Each new row is followed by what is left after taking away its nearest point in the smallest flat space through zero that holds the last named rows.

q_459:
[[ -6 -27  16  -9  13  10   1 -21  23  -2  -4  24  11 -15  -1  10]
 [-24  18   3  10  -6   0 -24   9  15  28  -9   1   5   3  17  20]
 [-31 -11   7  14 -28   5  -8  -1  17 -37 -16   4 -36   9  -1 -12]
 [  3   8 -22   0 -21 -21 -17 -20  13  -1 -13  -5   0 -15 -31  44]
 [-24  19 -39  -2   3 -15   5  23   7  -3   7 -21  33   6 -26  -9]]
New rows:
[  1  15  -3  -1   9   2   3 -25   8 -41  10 -39  -7 -21  -5  -7]
[ -3  21   8   1  16   8  -5 -21  11 -18  10 -34  -1 -20  14  -1]
[  4   7   2  16   4  41  -2  -7   1  -5 -30   0  -9 -13  -6  21]
[  3  11  -6  14  11  40   6   3  -5  -6 -23  -7   1  -9  -9   8]
[  9  17 -22  -7   5 -19  -4   3 -13  14  24   6 -41 -31   4 -15]
[ -9   7 -19  -9  11 -14  -5   1   5  12  21  15 -31 -34   3 -16]

q_45, 5 rows:
[[-26 -10  -4   8 -13 -19  31  19 -29  25 -15  50 -16 -30  21 -13]
 [-10 -11 -18  14   8  31 -13  -2 -32  -5  -9  40  -8  -5  33  17]
 [ -1  14 -22  21 -51   7  -1   6  -4  31   9  15  -8   4  38 -12]
 [-10 -13 -18   0 -25 -27   1  -8 -28  -4 -13  26 -41 -21 -14  -8]
 [-24  14 -20   1   0  -8   3  13 -46   8  21  44  10 -22   2  -2]]
New rows:
[ 20  23 -14  -1   4   0 -12 -11   9  25 -20  22  -2 -23 -19   3]
[ 22  22  -9  -1  10   5 -11 -10  15  25 -21  17   3 -20 -16   5]
[-26  12  26 -19  28  18 -23  -4  24  -3   8 -11  -7  -1  -7  23]
[-31  14  16 -13   1   7 -17  -1  16  11   7   2 -21  -8   1  13]
[  1   4  23  28  27  -2 -17 -24  -2  25  18   6  11   7  12 -16]
[  2  -2  20  26  20 -13 -18 -30  -4  20  11   6  -4   3   2 -19]
[ 16  -7  19 -24  26  17 -18  -1   1   6  -3  26 -26  25  -8 -24]
[ 14   4  15 -23  13  11 -15   4   1  16   8  26 -20  25  -7 -31]
[-16  -3  19   6   5  12  19   5  24   1 -27 -25  17   6 -27 -27]
[-21   2  -4  13  -6  21   2   0  -2  -3 -18  -4  10   3 -20 -21]

q_28 (5 x 16):
[[ 21  35  -9 -17   3   4  -5 -17  -5   4   7 -22 -40 -14 -19  15]
 [  9  53 -14  50  -2  33 -21  -9   5  -9 -15 -11 -24   4 -25 -16]
 [ 10  58   5  25 -14  18  -7 -25 -25 -21 -21  -9 -29   7 -45  13]
 [ 43  23  31  -3  15   9 -30 -29 -17 -13  58  12   3 -14 -32  -5]
 [  4  20  22  43   1  -1 -17 -13  26 -50  19   7 -42  -8 -38 -33]]
New rows:
[ -5 -13   7  -4   0  -1 -10  -7 -25  14   7  -1  15  -7   7  -8]
[-10  -6   2   3  -3  -3  -8  -7 -15   7  -1  -7  -5  -9   2 -11]
[ 26 -18 -10  18 -10  -2  -2  18   4   0  -6  -1   1  14   1 -24]
[ 31 -13  -6   3 -12  -7   2  11  -7   0  -5  -4  -5  12  -6 -11]
[ -6  -1  -4   8  20   6  -7 -41 -32  25  41  10  -4  24  26  11]
[-24  -5  -7  18  13  -3   3 -35 -18  11  23   7 -23  26  24   6]
[ -1   1   8   9  -6 -13  12   4 -16 -35  -8   4   4  -6  -2  -5]
[  8   5  -7   2   2  -5   6   7 -11 -16  -2  -5   5 -12   9  -5]
[-35  -4  -5 -40 -39 -16 -13   5   1  14   1  11   1  24 -11  -3]
[-24   9  -8 -25 -32  -3 -27   2   7  15  12  10  -1  21 -15 -15]

q_83, 5 rows:
[[ -1  24  22 -21  -4 -43   2  -2  18   0   8   7  -1  10 -27  -9]
 [-30   1  -1  -2 -12  15   4  31   5  -2  17   4  16 -35 -15  -2]
 [-11   5   7  13 -25 -19  -2   9  10  -1 -20 -14   0 -32 -10 -16]
 [  3  20  47   4   2  22  37  24   2   6   6  19  -8 -22 -10 -15]
 [-31  40  15  11 -23  31 -12  17 -13   0  -2   1 -39  -9  -6 -15]]
New rows:
[ 22  27 -24  -6  23  -8 -15  -8 -11  -2 -24   9  11  18   6  23]
[ 11  31 -13  -1  13  -1  -5  10  -7  -1 -23  11  15  -8  -2  15]
[-23 -12   5  27  19  28 -25  14 -14 -11 -24 -20  27   2 -27  27]
[-10   0  24  19  24   9 -17   6  -8  -9 -25 -14  21  15 -34  22]
[-19 -19   6 -21   4  13 -15   5  19  19 -23 -24  19  -5   8  11]
[-14  -6  20 -24   7  14 -11   2  17  21 -22 -18   7   6   6   8]
[ -7  20   6   5  19  20  -2 -23  -8  16  -7 -12  -8  16 -14  -3]
[ -9   7   1   4  16  10   2 -17   0  15  -6 -15  11   0 -19  -2]
[ 13 -21   2  -5  17 -20 -25  23  -8  -7 -24  11  20   2   7 -14]
[  4  -7   8  -6  15  -6 -26  29 -13  -7 -18  16   8   5   5 -16]
[-15 -26 -26  18 -24  -3 -11  17 -12  15  -8  25 -12  23  20  -7]
[ -8 -21  -7  11 -20 -15   5  21  -3  17  -3  33  -6  20  10 -11]

q_141:
[[-18   6   3   8  18  -3 -10   9  13  15 -26 -31   7  11 -18   1]
 [-11  -6  21   0   0   7  12   0  -1 -30  11  -5   2  15  -1  33]
 [  9  -6  25 -17  13  20  -4 -13   7 -42   8  23  -6  25   6  19]
 [-25 -17  40  13 -16  13 -33   4 -28 -27  20   1   9  16  44  27]
 [  4  29 -25 -14 -10 -11  10   7  22 -53  18  17  -7  -1 -11  -8]]
New rows:
[ -4   7 -38   0  -3   2   7 -18   1  14 -20  -2  27   4  -1  36]
[ -2   8 -35  -3  -5   6  -7 -20  -1   4 -16   9  26   7  11  30]
[-25  -2  16   5 -10   6 -11  -5  -8  -4 -13 -21   7 -12 -20  15]
[ -7   0   6  -5 -11   8  -9 -13  -6  -6  -8   0   0 -18 -17   1]
[  1  -9  -7   0 -13 -21 -49  10 -18  -8   2 -28  -6 -26   3 -11]
[ 16 -17   0 -12   1 -12 -21  -3 -10 -13   1 -21 -12 -19 -14   5]
[  6  23 -11 -26 -10   2  -2   0  14  -6 -29 -33  38  14   4   6]
[ 17  11  -7 -27 -19   6   4  -8   0  -1 -17 -18  35   6  17   8]

q_460:
[[  3  23  28   0   4  -9  39   6 -19  17   7  15  14   6  13   1]
 [-18   7  11  -2  11  30   9  24  -1 -15  -9  11 -23  19 -31 -10]
 [ -9  35  29  23  11  31   2  13  -6  -1 -31 -16  15 -20   1   5]
 [ -5  13   1 -20  33  20  18  -2  24   7  11 -23   7   3  -3 -30]
 [-12 -15  10 -13   2 -19  -8 -16 -13  16 -14  24 -29 -24 -19 -11]]
New rows:
[ 19  -9 -25  34  -3  20   1 -24  16  31  -2   2  -8 -12  24   3]
[ 12  -6 -17  30   0  27  13 -13  10  28  -1  15 -19   1  11  -1]
[-13   5  28  -3 -20  19   3  11   9  33  -9  -6 -20 -15   5   2]
[ -5  -5  12  -6 -27  14   0  11  16  26   6  -9 -17  -1  11   5]
[ 11 -18 -27  -6  13  -9   4  -6  -8  -5  25 -15  -6  11  13 -12]
[  3  -5  -7   7  12   1   3   1 -21  -5   3  -9  -9  -2   7  -5]
[ -4 -12   3  27 -15   2  15  -4  12  24  -3  -9  10 -31  19   3]
[-10 -19  -2  20 -13  10  19   6  15  14   4   0  -5 -11   4  -3]

q_930 (5 x 16):
[[-19  -4  13 -11   1  44   4   4  -3   7   5 -20 -34  15  -5 -19]
 [ 14   1  15  19 -15  17 -23  15  -1  21 -17  11   0  -2   2 -20]
 [  8  -3  -5 -10  -4  20  14   1  -4  22   3 -16  12   7  -6  -5]
 [ -5   0  18  13  -5 -14  31   8 -12  -1  -5  10   2  11  -2  -9]
 [ -1 -20 -15   6 -10   5 -26  13  21  -7  -9  -4  12   9  14  -5]]
New rows:
[-50   5   4  41 -17  -5  -4 -15 -11 -23 -11   5 -22 -38 -25  14]
[-36  -6 -13  32 -25  10   4 -11  -7   0 -11 -13   7 -30 -26  12]
[ 16  38   3   9  12 -32  35  -5  13   9 -20  25 -13   7  11  11]
[ 11  24 -11  -2   9  -2  14   0  28  12 -19   5 -17  16  16   5]
[  7 -21   7  -2 -31 -24   8  -1  15  15  -6  10  12 -21   9  25]
[ -5 -19  14 -10 -26  -5   8  -3  13  14  -1   1 -11 -18   6  19]
[ 17  12 -41  -2   0  33  -1   2   3 -22   9  47   6   8   2  21]
[ 12  12 -29   3  -3  37  13   7  -4 -19   7  48  -1  15   0  12]
[-31   2 -24  10 -45   9  -1   1   7 -18  15  -6 -16 -11 -16 -23]
[-17  11 -25  11 -45  -1   5  -4   0  -7  15  -1  -3 -20 -21 -17]
[-10  -5   3   0   9  28  14  -9  -7 -14 -32   5  13  14  11 -13]
[ -3   4  -1  -3  14  20   5 -18  -8 -15 -29  10  14   1   9  -3]

q_650:
[[ -3  24  -3 -30  11   8 -18  29 -13   7 -11 -16 -23  -4  15   0]
 [  0 -15 -17  -3  -2 -13 -16 -22 -18  -9   4 -17   6  24 -15  -5]
 [  4   8   3 -17  -5   0   5   8  -1 -35 -44  -5   5  13  24   1]
 [ 15  12 -15 -17   8  12 -13  32   2   8  -6   0  -6  10 -21   4]
 [  8  -2 -13 -33 -21 -13   9   0   9 -15  -8 -24 -36   7 -10  16]]
New rows:
[-15   9  -5  14   9   9 -40  -2 -10  20   0 -11  -7 -16 -19   2]
[ -9   4   1  14  -5   5 -19  -7   6  -2 -18  -6  -5 -14 -13   9]
[-29   4   7 -13  -2   2  26  -8  -8  -5   5  -5   3 -14 -11  10]
[-24   6   2 -13   4   7  18   0 -12  -5   0  -2  12  -5 -18   7]
[ 10   5   3 -15   2   4  -4  16 -14   4   3   1  10  29  -8 -16]
[  4   1  13 -10  -7  -1  11   5  -5   4  10   2   2  15   2 -12]
[ -2   0  -6   7  11  -7   4   2   5  -4  11   0  -7  -5  12 -19]
[  3  -1 -10   4   9  -7   4   5   8  -8   7   0  -6   1   6 -17]

q_181, 5 rows:
[[-56 -32  17 -34   3  -9 -28  -2  12  22  -4  10  -8  28  19  -7]
 [ 20 -18  -7 -22  31 -34 -14  24 -17   3 -22  20 -15  44  -1   2]
 [-11  10   0 -11  17 -27   6 -13  -4  45  10  -1   2  31  19  -1]
 [ -8   9   5  -2  23 -38   6  43  25  21  10  -2  -6  52 -15   6]
 [-28  -4  26 -41 -16 -16  -1  41   3  36  20  18  -4  29  27   4]]
New rows:
[-15 -10 -25 -19 -10  14 -28 -27  24   0  -6 -24 -13  -1  -4   5]
[ 11   5 -25 -22 -14   5 -13  -3  14   5   2 -18 -12   3  -2  12]
[ 20  -3   9  21   7  24  14  10  13 -16  -7  12 -18 -20  25  26]
[  5  -6   9  17  18  12  10   1  18   0  -7  10 -19  -3  30  24]
[-27  -4   8 -26 -11  18 -17  24   0  -8 -21   7 -26  18  21  -7]
[ -6  20  -6   0  -1  15   1   5  -1  -4 -15  -8 -18  11  12  -6]
[ -6  21  -4 -21  21  11   5   2  -8   8  10  10   1 -10  -3  19]
[-10  15  -5 -18  24  13   0   1  -3  -1   5   8  -1 -10 -10  18]

q_928:
[[ 13  -4  29 -30  10  14   1 -22 -17 -26  22  24  -5 -25 -22  14]
 [-16  -9  -8 -14  11  -2 -16  30 -15 -10 -32  -6  12  26   3  -9]
 [ 19  38   4 -11 -19 -29 -31  -8  -9  26 -18   9  34  -3  -9 -20]
 [-11  -5   1   5   4  -1 -24  30  -3  14 -17 -24 -27  -7  -1 -14]
 [  0  -1 -19   2 -12  -4 -18  26   1  17  11  -3 -21 -25  -6 -23]]
New rows:
[ -4   4  -8   0 -12  -8  -4  19 -17   7   4  -4  27   1   6  -4]
[ -4  -1   7   4  -5   0   3   9 -14   3  10  -9  12  -6   5   7]
[-13   9  13   7  -6   3   6  -8  15  -2  -2  41   3  15 -18  32]
[-18   7   6  10  -8   1  -7  11  14   7  -7  32  -9   9 -19  20]
[ 17  15   5   1 -32  -1  -4   2 -36  -8   9  -4   2  35  38  -7]
[ 17   9  11   1 -29   6  -4   3 -36 -10  18  -7 -16  22  34  -5]
